The rows are grouped in 4 different ways at once. Each group adds its own fixed numbers to the row, and there is some noise. The rows also spread widely along 11 directions, which tell nothing about the answers.
Known rows, each followed by its group in each grouping:
[ 0.58  4.93 -0.26  0.75 -0.47  0.88 -0.15 -0.07 -0.42 -0.29 -0.85 -1.59
  1.09 -0.13 -1.87  1.27 -0.59  2.86 -0.10 -0.91  2.24 -2.47  4.48 -0.64
 -1.49 -1.89  0.34 -0.26  0.00 -2.33  0.95  0.67 -1.01]	paze K_141 K_877 U
[-1.10 -0.72  0.99 -2.81 -1.16  0.66  0.17  1.04 -2.09  1.07  1.16  2.98
  0.75 -1.77  1.19 -1.11 -0.79  1.90 -1.22 -0.14 -0.40  1.96 -0.81  1.35
  0.91 -0.58  0.82  2.25 -1.36  0.50 -0.13 -0.68 -0.58]	pof K_141 K_839 S
[ 1.57  1.97 -2.02  2.37 -0.31  0.95 -1.80  0.95 -0.28  1.12 -4.06 -2.83
 -3.98  2.89  0.79  1.36  2.03  0.02  1.30 -0.91  0.08 -0.65  0.50 -2.27
 -0.32  1.27  1.50 -3.56  1.50 -1.01  0.67 -0.28 -0.83]	kap K_225 K_988 K
[ 0.74 -1.07 -1.62 -2.45 -0.34  0.83 -1.75  1.19  0.39  1.12 -1.43  0.65
 -3.52  0.24  1.28 -1.42  1.76  0.72 -0.29 -0.48  1.12  0.34 -1.20  2.16
  0.30 -0.25  1.16 -0.46  1.67  0.70 -1.02 -0.90 -0.50]	feled K_461 K_839 B
[-0.01  2.48 -0.18  2.19 -3.36  0.51 -3.69  2.73  0.49 -2.99 -1.91 -1.15
 -2.46  0.05  1.73  0.71 -0.33 -1.24 -1.18  1.60  2.00 -2.58  3.58  0.77
 -1.48 -0.76  0.66 -1.01 -0.17 -2.21  1.27  1.52 -0.03]	kap K_225 K_988 N
[-1.33 -2.22  3.44 -0.78 -1.73 -1.08 -0.55  0.28  0.12 -0.65  1.16 -0.54
 -1.23  1.72  0.26 -0.74 -4.20  0.50 -4.26 -0.37 -0.92  0.86  4.14  1.69
  2.15  1.38 -0.81 -1.81 -0.05  0.84  0.38  0.43 -0.40]	pof K_461 K_215 S
[-0.72  2.95 -3.47  1.35  1.01 -0.49  1.26 -0.61 -0.01  1.43 -1.62 -1.17
  0.45  1.13  0.37  2.29 -1.68  0.89 -0.21 -1.48 -0.42  0.09  0.65 -0.32
  0.91  1.15 -0.55 -2.27  0.40 -3.42 -0.85 -0.40 -0.08]	donog K_225 K_877 K
[ 0.20 -0.40 -4.07  1.35  3.41  0.46  0.83 -0.36 -0.05 -0.71 -1.59 -1.47
 -1.31 -0.69  0.70  2.36  3.36 -4.22  1.52 -2.84  0.80  2.81 -0.96 -0.03
  1.55  0.32  0.55 -2.99  0.62 -0.80 -2.20 -0.47 -1.38]	paze K_141 K_215 U
[ 0.89  1.28  3.95  2.48 -2.62  2.61 -2.62  1.84  0.72  4.12 -2.70 -0.93
 -0.70  1.56  0.49 -2.20  0.94  1.55 -0.70 -0.82  0.96  3.45  1.67  2.16
  0.73  0.79  1.61  0.20  1.41  2.45 -4.44 -2.74 -0.74]	feled K_461 K_988 A
[ 0.19  0.64  0.83  4.03 -0.66  2.54 -2.25  3.68  0.49 -1.26 -1.16 -0.70
 -1.43  0.70  3.06  0.61  1.85 -4.03 -0.44  1.04  1.24  0.76  1.38  3.07
  0.93 -0.28  1.74 -0.37 -0.87 -1.19 -2.31 -0.33  0.51]	donog K_461 K_988 N
[-0.56  0.74 -4.42  2.61  1.86  0.17  1.00 -0.18 -2.72  2.74 -0.76  0.17
  0.25  0.25  1.47  2.38 -0.21  0.73  0.73 -0.79 -1.31  2.67 -2.30 -2.42
 -1.12  1.54  2.14 -2.07 -0.75 -2.58  1.35 -1.32 -1.49]	donog K_141 K_988 A
[ 2.44 -0.71 -3.77  1.13  2.37  1.14 -0.84  1.18  1.47  0.83 -1.29 -1.50
 -0.19  0.82 -0.38  2.40  4.68 -3.24  1.58  0.27  2.00  0.41  0.48  1.58
  1.35 -0.19  0.69 -0.32  0.79 -2.50 -1.19 -1.35 -0.70]	pof K_141 K_988 B
[ 0.90 -1.59  0.94 -2.59  0.82  1.40 -0.70  0.71 -1.12 -2.63 -0.38  0.50
 -1.64  1.46 -1.50  1.10  1.56 -0.35 -1.27 -0.62  0.68  0.25  3.65  0.55
 -0.64  0.29  0.10  1.09 -1.99  0.77 -0.06 -1.41 -0.27]	kap K_461 K_215 B
[-0.09  2.16  0.23  2.21 -1.71  0.85 -1.98  2.08  0.80  0.37 -1.49  0.60
  0.21  0.32  0.56  2.34  0.27 -0.85 -1.48  0.61  1.65  1.00  1.51  1.78
 -0.43  0.76  0.50  1.78 -0.98 -1.80 -2.74 -1.65  0.64]	donog K_225 K_877 N
[-0.23  3.15 -1.78 -2.26 -2.02  1.80 -2.35  0.68 -1.29 -3.29 -2.09 -0.21
 -2.13 -2.98  0.45 -1.12  2.31  0.80  1.80 -2.60  1.94 -2.47  2.10  0.00
 -1.30 -3.28  0.18 -0.21  0.52  0.19  1.01  2.02 -1.79]	kap K_225 K_839 U
[ 0.11 -0.87 -5.16 -2.20  3.24 -0.62  1.44 -0.24 -0.44 -1.86  0.04 -1.08
 -1.70  1.50 -0.06  1.82  1.24 -1.50  0.44 -0.96  0.01 -0.59 -0.85  0.75
  0.07  0.44  0.06 -1.87 -0.87 -2.84  1.21  0.49 -0.20]	feled K_461 K_215 S
[-2.57  1.73  0.61 -2.59 -2.36 -0.02 -1.19 -0.41 -0.98 -0.05 -3.12 -0.39
 -1.16 -3.72  1.49 -2.31 -0.35  1.72  0.26 -3.41  1.15  2.12  1.10  1.22
  1.67 -2.04 -0.36 -0.88  0.63  1.04 -3.95 -0.16 -1.20]	donog K_141 K_877 N
[-0.90  3.63 -4.25 -0.33 -1.19 -1.75 -0.46 -1.69 -0.05 -0.26 -1.04 -1.44
 -0.05 -1.57 -0.65  1.55 -2.93  2.13 -0.80 -2.27  0.95 -1.51  2.97 -1.38
 -0.73  0.16 -1.99 -2.09  0.98 -2.40  2.11  1.55 -1.59]	paze K_225 K_877 K
[ 0.61  0.04 -1.21  3.35 -1.67  0.29 -0.72  1.39 -1.57  1.99  3.26  2.12
  1.71  0.24 -0.02  2.33 -3.03  2.45 -3.25  2.53 -0.36 -0.36  2.62 -1.07
 -1.69  1.17  0.63  1.15 -0.89 -2.63  4.11 -0.45 -1.47]	pof K_225 K_988 B
[-1.41  3.77  3.10  1.65 -1.26  2.13 -0.06  3.54  0.14 -2.08 -0.45  1.08
  1.06  0.38  2.22  0.50 -0.47 -0.80 -1.84  1.01  1.22 -0.91  2.49  3.99
  1.24 -1.00  0.60  1.15 -1.87 -2.12 -3.85 -0.37  2.21]	donog K_225 K_877 U
[ 1.59  2.22 -4.22 -2.96  0.97 -2.23  0.19 -1.45  1.54  0.17 -3.04 -2.81
 -1.53  1.68 -1.59  1.61  0.98  1.29  0.68 -1.02  3.00 -1.73  0.75  0.76
  0.69 -0.09 -0.61 -2.24  1.59 -3.50 -0.22 -0.35  0.43]	paze K_141 K_215 S
[ 0.00 -2.47  3.11  1.07 -0.79  2.12 -0.17  2.51 -2.26  2.42  2.02  1.65
 -0.50  1.04  1.64 -0.76 -2.35  2.02 -2.58  1.37 -1.75  2.05  1.01  1.14
  0.66  0.49  1.45  1.25 -1.46  0.20 -0.31 -1.24 -0.24]	pof K_461 K_988 N
[ 2.17 -1.51 -1.00 -1.68 -1.71  0.14 -2.58  1.68  0.02 -0.25  0.25  1.65
 -2.43 -0.21 -0.50  1.17  2.33  0.64 -1.51  1.24  3.01 -1.12  1.48  0.88
 -1.41  0.21 -0.12  2.29  0.17  0.05  0.67 -1.36  0.36]	paze K_225 K_215 B
[ 2.42 -3.39  2.12  2.52  0.45  3.21 -1.35  1.80 -0.36  1.07  0.35 -0.92
 -2.76  3.86  0.39  0.26  1.12 -0.99  0.13 -0.15 -2.12  1.46  1.46 -1.49
  0.74 -0.30  1.21 -1.42  1.75  1.75  0.44 -0.35 -1.71]	paze K_225 K_839 A
[-1.36  2.95 -1.05  1.25 -2.94 -1.02 -3.34  1.12  1.35 -1.63 -3.11 -1.02
 -0.49 -2.73  2.11  0.04  0.26 -2.57 -0.83 -0.96  3.07  1.29  2.14  2.58
 -0.04  0.35 -0.07 -1.26  0.31 -0.39 -1.88  0.06 -0.44]	paze K_141 K_988 A
[ 1.44  0.52 -2.98 -4.49  0.65 -1.18 -1.10 -0.84 -1.27  1.58 -5.51 -1.90
 -5.28  1.69 -0.41  0.17  2.27  3.63  1.65 -1.76  1.08 -0.14 -1.76 -1.93
 -1.20  0.46  1.54 -2.32  0.92 -1.24 -0.22 -1.53 -0.06]	kap K_141 K_988 N
[ 3.89  1.23 -1.62 -0.27 -2.98  0.94 -2.25 -0.42  0.66  6.80 -0.34  0.01
  0.42 -0.75 -2.73 -0.83  0.54  5.13  0.31  0.41  2.79 -1.77  2.21 -0.94
 -1.38 -1.23  0.24  1.77  3.90 -0.77  1.87 -0.62 -2.02]	paze K_141 K_839 K
[-1.96  2.52  1.01  3.45 -1.18  0.15 -0.05  0.99  0.97 -0.85 -0.36  0.12
  3.32 -0.07  1.47  1.25 -2.57 -2.44 -2.49  0.01  0.05  2.61  3.02  3.30
  2.83  0.46 -0.93 -0.15 -1.38 -2.00 -3.56 -0.49  0.32]	donog K_225 K_988 S
[-0.67  2.46 -0.63 -1.87 -1.76 -0.72 -3.17  0.55  1.00 -4.79 -4.96 -1.95
 -2.84 -0.53  0.31  0.97  1.30 -2.06 -0.20 -2.18  2.11  0.03  3.43  1.58
 -0.16 -0.16 -0.86 -0.82 -1.04 -0.38 -1.92  0.13  0.25]	kap K_225 K_988 N
[ 0.95 -1.80  0.30  2.78  1.58  3.90  1.83  0.45 -3.68  2.10  1.88  0.29
  0.13  2.47 -0.11  0.78 -0.59  1.80  0.79 -0.44 -3.58  1.92  0.81 -4.01
 -0.12 -0.63  1.40 -1.33 -0.31 -0.50  1.30 -0.67 -2.66]	kap K_225 K_215 A
[ 1.50  1.34 -2.91 -2.75  2.07  2.03  0.37  1.70 -1.18 -0.09 -3.22 -1.71
 -3.09  1.68  1.54 -1.07  4.65  1.53  3.85 -0.39  1.04 -1.68 -2.58  0.74
 -0.36 -2.17  2.04 -1.22  0.41 -2.36 -0.62 -0.56  0.69]	feled K_141 K_988 A
[-2.29 -1.19 -2.44 -1.31  1.15  0.22 -0.57  0.59 -2.07 -4.83  1.08  0.93
 -0.99 -2.27  0.89  1.91  0.63 -2.94 -1.06 -1.84 -0.16  0.41  2.31  0.75
 -0.77 -0.27 -0.53 -0.23 -2.69  0.07  1.39  0.82 -1.26]	donog K_461 K_877 B
[-1.21  3.52 -1.80 -1.62 -0.01  0.59  2.27  0.77 -1.63 -2.07  0.61 -0.32
  1.29 -0.55  1.70 -0.93 -1.51  2.23  0.62  0.74  1.04 -3.82  1.53  1.55
  1.30 -3.53  0.34 -1.28 -0.79 -4.95  1.14  1.86  0.67]	donog K_141 K_215 S
[-0.11 -1.43  2.27 -4.72 -1.74  0.07  0.04 -0.85 -1.03  1.64 -0.41  0.83
 -0.93 -1.06 -0.14 -3.11 -2.86  4.19 -1.44 -1.79 -0.52  0.35  2.58  0.79
  1.92 -1.44 -1.27  0.00  1.33  1.88 -0.53  0.27 -0.82]	paze K_141 K_839 K

New rows, each followed by its group in each grouping:
[-0.80  1.04 -4.09  1.47  1.47 -0.06  1.40  1.02 -2.38  0.91  1.08  2.09
 -0.67  1.20  2.67  2.81 -1.95  0.73 -1.06  0.48 -1.73  1.81 -3.67 -1.36
 -0.57  1.56  1.97 -0.94 -1.49 -2.82  1.84 -0.56 -0.55]	paze K_225 K_839 S
[-0.26 -1.25  1.02  0.15 -0.04  2.32 -0.44  1.80 -0.72  1.07 -1.36 -0.74
 -1.75  0.28  1.98 -1.54  2.24 -1.09  1.34 -0.55 -0.27  1.04 -0.51  1.29
  1.98 -1.79  1.09 -1.66  1.41  0.43 -3.15 -0.40 -0.33]	donog K_141 K_877 A
[-1.69  2.93  0.34  3.78 -0.40  2.47 -0.73  0.51 -2.45 -2.19  0.39 -1.44
  0.59 -0.67  1.12  0.64 -0.91  0.21 -0.08 -2.69 -0.78  1.46  4.50 -1.36
  0.00 -0.78  1.23 -1.74 -1.68  0.50  1.98  0.63 -3.24]	pof K_461 K_988 B
[-0.91  3.21 -2.52 -3.21  0.41 -1.33  0.12  0.26 -2.36 -1.89 -2.57  0.77
 -2.17  1.10  0.84  2.24 -1.98  3.96 -0.61 -0.84  0.33 -1.49  0.04 -1.35
 -3.00  0.92  2.12 -0.32 -2.78 -3.59  3.33 -0.78  0.96]	donog K_141 K_839 N
[ 0.27  2.36 -1.76 -0.83 -1.37  0.63 -1.77 -0.16 -1.09  2.35 -2.79  0.24
 -1.33 -0.96  0.18 -0.04  0.53  2.36  0.27 -2.96  1.01  1.14  0.37 -0.24
 -1.05  1.22  1.18  0.21  0.38  0.75  0.12 -1.24 -1.08]	donog K_461 K_839 K
[-1.68  3.29 -3.59 -0.17 -0.16 -0.45 -1.04 -0.42  0.16 -0.84 -2.66 -0.97
  0.47 -2.82  1.83  0.42  0.08 -1.26  0.27 -3.30  1.68  3.38  0.08  2.46
  0.59  0.44 -0.44 -1.22 -0.33 -0.39 -3.06 -0.74 -1.15]	paze K_461 K_988 A
[-2.36  2.05  1.70  2.84 -4.87 -0.69 -3.44  1.23 -0.38 -0.16 -0.43  1.85
  1.37 -3.81  1.64 -0.18 -2.13 -0.44 -3.56  0.10  2.21  2.01  4.37  1.72
 -0.40  0.56  0.34  0.78 -0.89  0.79 -0.63 -0.55 -1.28]	donog K_141 K_988 B
[ 1.35  4.11 -1.32 -2.32  0.52  3.10 -0.23  2.01  0.44 -2.20 -2.52 -0.84
  0.45  0.32 -0.47  0.88  3.46  0.22  2.42 -0.05  2.47 -2.21  1.55  2.53
  0.29 -3.51 -0.17  2.34 -1.13 -3.63 -3.63 -0.62  1.08]	kap K_225 K_877 N
[ 0.21 -0.42 -1.67  2.24  2.09  1.22  1.59  0.18 -2.32  1.78  2.14  0.50
 -0.35  1.86 -0.51  1.65 -1.68  1.79 -1.57 -0.36 -1.59  0.60  0.79 -2.09
 -1.76  1.47  1.70 -1.46 -0.98 -1.58  2.89 -0.34 -1.60]	feled K_461 K_215 U
[ 2.04  5.59  0.62  3.74 -2.35  3.11 -2.30  2.32  0.39  2.37 -2.44 -0.81
  0.16  1.66 -0.27  1.12  2.68  2.55  0.92  0.50  3.11 -1.32  2.34  0.10
 -0.83 -1.18  2.00  1.18  1.05 -1.77 -2.02 -2.06 -0.21]	donog K_225 K_877 B
[-1.64  5.22  1.41  1.82 -2.09  2.82  0.09  1.86 -0.36 -0.74 -1.13  0.83
  2.58 -1.23  2.36 -0.79 -2.45  0.60 -0.51 -0.68 -0.23  0.72  2.60  1.93
  1.76 -1.43  0.29  0.32 -0.82 -1.63 -2.69  0.27 -0.37]	kap K_225 K_839 K
[ 0.91  1.97  4.51  2.52 -3.45  2.41 -3.84  3.63  0.01 -0.32 -1.67  0.58
 -2.25  1.17  1.53  0.15  0.78  0.20 -1.34  1.07  2.00  0.59  2.70  0.45
 -1.38  0.02  2.86  1.52 -0.84  1.02 -0.43 -1.13  0.06]	paze K_141 K_839 N
[-1.95  5.61 -4.38 -0.45 -0.36 -0.40  0.42  0.91  0.40 -0.66 -0.83  0.87
  2.17 -2.58  3.00  0.44 -1.95 -0.27 -0.60 -0.66  2.18  0.85 -1.52  4.15
  1.16 -0.70  0.50  0.07 -0.85 -3.71 -2.27  0.10  0.28]	paze K_461 K_839 S
[ 1.23  1.75  5.01 -0.17 -5.56  2.11 -4.45  2.88 -0.92 -0.03 -2.42  0.85
 -2.66 -1.08  0.63 -1.90  2.54  2.12 -0.84 -0.60  2.84 -0.02  3.69  1.22
 -0.93 -0.51  0.45  3.03 -0.37  4.15 -1.58 -1.14  0.32]	paze K_225 K_988 K
[ 1.17 -2.13 -2.48  3.65  0.70  1.74 -0.31  0.54 -0.90  2.46  1.22 -1.13
 -1.76  1.04  0.73  0.86 -0.16 -0.87 -0.07 -0.06 -0.69  0.37  0.74 -1.33
  0.43 -0.23  1.19 -2.67  1.86 -1.83  1.38  0.55 -2.05]	donog K_461 K_215 N
[-1.57  0.76 -1.35  0.58  0.32  1.31 -0.84  1.89 -2.13 -3.92 -0.39 -0.26
 -2.32 -1.86  2.46  1.29  2.14 -3.20  0.96 -1.40  0.18 -0.15  1.03 -0.73
 -0.49 -0.79  0.87 -1.39 -1.79  0.22  1.29  1.65 -0.99]	paze K_141 K_877 K
[-0.43 -2.12  2.08  0.46  2.01  1.34  0.63  2.60  0.88 -2.95  0.08 -0.06
  0.26  1.97  0.85  2.13  0.38 -4.73 -1.53  1.45 -0.54  0.71  2.74  3.29
  2.28 -0.44 -0.21  0.41 -2.38 -2.30 -3.10 -0.59  1.72]	donog K_141 K_877 N
[-0.77 -0.09  0.37  1.55 -0.12  0.10  0.05  0.53 -1.06  3.26 -0.52  0.97
 -0.44  0.99  1.54  0.57 -2.34  1.40 -2.55 -1.08 -0.55  4.81 -1.02  0.27
  0.47  3.20  1.21 -0.90 -0.28  0.51 -2.49 -2.95 -0.41]	paze K_461 K_215 A
[ 1.36 -0.33 -0.69 -2.51  1.62  1.12  1.89  0.20 -0.90  4.51  0.23  1.35
  1.54  0.84 -0.80  0.55 -0.59  3.63 -0.86 -0.58  0.18  3.08 -0.92  1.92
  1.21  0.88  0.35  2.45 -0.82 -1.90 -3.25 -3.47  0.42]	pof K_461 K_215 N
[-0.87  1.80  0.62 -4.37 -0.45 -0.18  0.12  0.82 -1.68  0.30 -2.54  0.85
 -2.34  1.33  0.53  0.02 -1.86  4.33 -1.90 -0.40  0.11  0.51 -0.30  0.98
 -1.01  0.94  0.90  0.49 -1.89 -1.39 -2.05 -1.89  1.31]	kap K_461 K_877 N
[ 1.28  0.61 -0.35  2.42  0.80  4.00  0.25 -0.75 -0.97  1.78  1.04 -2.88
  1.03 -0.04 -1.49 -0.95  1.75  0.05  2.54 -2.85 -0.45  1.19  3.02 -0.85
  2.36 -3.95 -0.35 -1.51  2.18  0.95 -1.52  1.13 -4.09]	paze K_461 K_877 S
[-2.05  1.48  1.49  2.00  0.77  4.94  0.88  2.62 -4.25 -3.32  0.92  0.51
  0.81 -1.54  3.71 -1.50  0.95 -0.94  1.77 -1.92 -1.88  1.54  1.49  0.85
  0.70 -3.05  1.75 -0.21 -3.10  0.50 -0.65  0.79 -1.26]	donog K_461 K_988 A
[ 0.01  1.01 -2.52 -2.96 -0.60 -0.45  0.81 -0.25 -0.92 -0.33  0.86  0.48
  2.16 -1.86 -0.53 -0.57 -0.68  1.76 -0.13  0.76  1.59 -2.64  2.15  2.28
  0.57 -2.97 -1.29  1.19 -0.40 -3.41  1.01  1.31  0.01]	donog K_141 K_988 S
[ 1.83  0.97 -4.71  1.39  2.57  0.83  0.25  2.25 -0.62  0.44 -0.42 -0.39
 -2.01  2.40  0.96  3.06  1.72 -1.40 -0.22  2.50  0.96 -2.69 -1.53  0.52
 -1.88  0.89  2.24 -1.40 -0.41 -4.97  2.05  0.11  0.71]	kap K_461 K_988 U
[-0.28 -0.34 -0.19 -3.56 -1.41  0.42 -0.82  2.48 -1.26 -3.28  1.43  1.92
 -1.72 -1.15  1.22  0.09 -0.71  1.08 -1.65  1.86  1.25 -3.00  1.56  2.12
 -0.93 -2.12 -0.86  2.42 -1.74 -1.94  0.71  1.15  1.36]	paze K_225 K_877 N
[ 3.33 -0.44 -1.39  3.06  1.33  3.12 -0.02  0.48  0.33  2.82  2.20  0.13
  2.37  2.58 -2.46  2.08  0.16  0.70 -0.64  1.20  0.13 -0.94  3.93 -0.01
 -0.49 -0.96  0.72  1.34  0.71 -2.59  1.86 -0.94 -1.86]	donog K_461 K_839 B
[-0.07  3.52  1.45 -0.31 -0.39  2.53 -0.69  3.06 -0.96 -0.91 -2.72  0.40
  0.07 -0.48  2.81 -0.52  2.94 -0.03  1.32 -0.19  2.10  1.67 -0.58  3.05
  0.64 -1.27  1.88  1.45 -1.75 -0.50 -4.36 -2.08  1.43]	paze K_141 K_988 A
[ 2.64 -0.41 -1.38 -1.38 -1.09  1.68 -1.04  2.14  1.11  2.27 -0.03 -0.23
 -1.72 -0.41  0.85 -1.61  2.40  0.31  0.34  1.17  3.22 -2.36  0.37  3.42
  1.38 -1.67 -0.15  0.53  2.56 -1.28 -1.73 -0.03  0.79]	paze K_461 K_215 K
[-0.50  3.01 -3.71 -0.43 -0.02 -1.55 -0.56  0.63 -0.56 -1.02 -0.35  0.93
  0.75 -0.86 -0.43  2.88 -2.00  0.38 -2.70  0.81  1.80 -1.51  1.80  1.25
 -3.03  1.76  0.23  0.48 -2.18 -3.95  2.12 -0.01  0.33]	kap K_461 K_988 U
[ 1.78  4.74 -3.39  3.16 -1.75  0.54 -2.29  1.52  1.49  0.95 -1.98 -1.10
  0.31 -0.11 -0.19  2.02  0.99 -0.42 -0.16  1.51  3.37 -2.90  1.94  1.03
 -1.57 -0.52  0.57 -0.42  1.30 -4.24  0.35  0.51 -0.29]	kap K_225 K_988 U
[-0.81 -0.34  2.80 -3.56 -0.68  1.24 -0.72  2.05 -2.81 -4.12 -0.79  0.76
 -2.84  0.64  1.33 -0.86  0.38  1.16 -1.12 -0.84 -0.18 -1.91  3.42  1.62
 -0.66 -0.31  0.25  0.99 -3.24  1.18  1.46  0.31  1.54]	donog K_461 K_988 K
[-1.68 -2.58  2.54 -1.28 -1.07 -0.53 -0.91  0.20 -0.23 -0.04 -1.07 -1.17
 -2.90  1.50  1.14 -1.02 -2.67  0.59 -2.04 -2.13 -2.46  2.34  1.59  0.12
  2.27  1.15 -0.78 -3.11  1.14  2.11 -1.76 -0.08 -0.88]	pof K_225 K_877 A
[-0.46  1.34  1.02  0.33 -2.28  0.14 -1.99  1.11  0.42  0.85 -2.82 -1.10
 -3.18  1.34  1.50 -0.73 -0.06  1.61 -1.21 -0.66  1.12 -0.24  1.27  0.86
  1.45 -0.05  0.50 -2.14  2.11  0.12 -2.60 -0.91  0.00]	donog K_225 K_877 B
[-1.17 -1.18  0.21 -4.23  3.19 -0.61  2.88 -0.52 -0.41 -3.28  0.58  1.44
  1.83  1.12 -1.27  1.89 -3.47 -0.63 -2.83 -0.46 -1.93  0.36  3.16  1.91
  0.82  0.21 -1.29  0.33 -3.00 -2.55 -0.18 -0.02  0.76]	kap K_141 K_839 U
